There are 3 ways to turn a row about zero (a turn may also mirror it). The second row of each pair is the first, turned, with some noise. The first 18 pairs use one turn. New pairs use 2 turns, one after the other, and a turn may come again.
(in the rows, 128 means zero)
Known pairs, each followed by its turns in order:
[133  96 112  77 143]
[138 148 151 132 184]
F

[149  82  95 121 175]
[143 184 149 127  85]
C

[163 138 108  86 142]
[ 91 173 109 129 120]
C

[ 79 158 167 107 108]
[107  89 104 167 166]
B

[154 106 114 167 117]
[101 145 142 160 101]
F

[166 126 123  94 115]
[158 142 123 161 148]
F

[ 82 127 148 129  93]
[135  77 131 160 145]
B

[154 150  87 128 110]
[169 149 103 110 129]
B

[176  99  91  88  99]
[157 121  99  71  84]
B

[ 90 144 172 150 155]
[150  90 139 182 132]
C

[127 144 147 102 143]
[101 130 130 157 132]
C

[176 132 131 115 112]
[153 151 118 168 126]
F

[173  83  87 173  77]
[168 156 130  46 152]
C

[138 159 128  84 163]
[ 87 151 110 165 113]
C

[166 115 114  88  88]
[147 108  86  95  91]
B

[ 89 167 147 126 133]
[141  93 103  90 123]
F

[160 158 142 134 146]
[136 144  84 134 120]
F

[113 165 131 173 164]
[122 174 152 162 163]
B

New pairs. What belongs after each?
[159 154 133 172 100]
[155 142  85 111 167]
B C

[166 159 110 162 151]
[137 160  72 121 120]
C C

[151  78 143 111 155]
[170  92 160 113 129]
B F

[179 141 140 151 149]
[134  82  96 142 109]
B F

[121 133 173 138 114]
[150 126 166 147 128]
B B

[140 164 157 111  78]
[159 149 124 118  69]
F B

[105 160 147 127 133]
[ 91 135 153 125 114]
C F

[164 102  78 137 157]
[ 86 125  73 122 155]
C C

[121 107 133 161 112]
[114 163 146 132 139]
C C

[112  82 126  96 119]
[ 77 139 114 154 116]
F B

[107 157 139 145 162]
[161 149 157 137 103]
C B

[105 119 160 107 156]
[162 101 147 132 155]
C C

[169  91  98 133 103]
[ 67 135 109 154 128]
C C

[152 138 131 144 135]
[154 132 129 130 141]
F B

[115 107 152 142 107]
[106 121 144 122 161]
F C

[ 99  79  88 124 126]
[ 80 116 148 102 163]
C C

[164 167 124 148 168]
[159 144  69 125 124]
C C

[101 111 152 120  94]
[111 147 172 128 113]
B F

[ 87  89 150 166 133]
[156 105 178 152 162]
B C

[135 160  97 141  77]
[146 175 119 104  93]
B B

[119  92 177 135 170]
[140  55 153 139 130]
B C

[172 152 112 173 156]
[145  88  81  98 101]
F C

[ 84 150 120  99  92]
[128 185 165 131 135]
F F

[ 99 153 133  82 133]
[135 139 138 133  69]
B C

[169  91 127 116 123]
[153  89  95 126 121]
B B

[101 176 132 144 115]
[145 134 170  92 114]
C B

[153  91 146 125 151]
[122 145  93 150 158]
F B

[151 142 165  79 154]
[127 136 159 176 173]
C B

[117  78 150 135 176]
[ 77 102 109 171 128]
F C

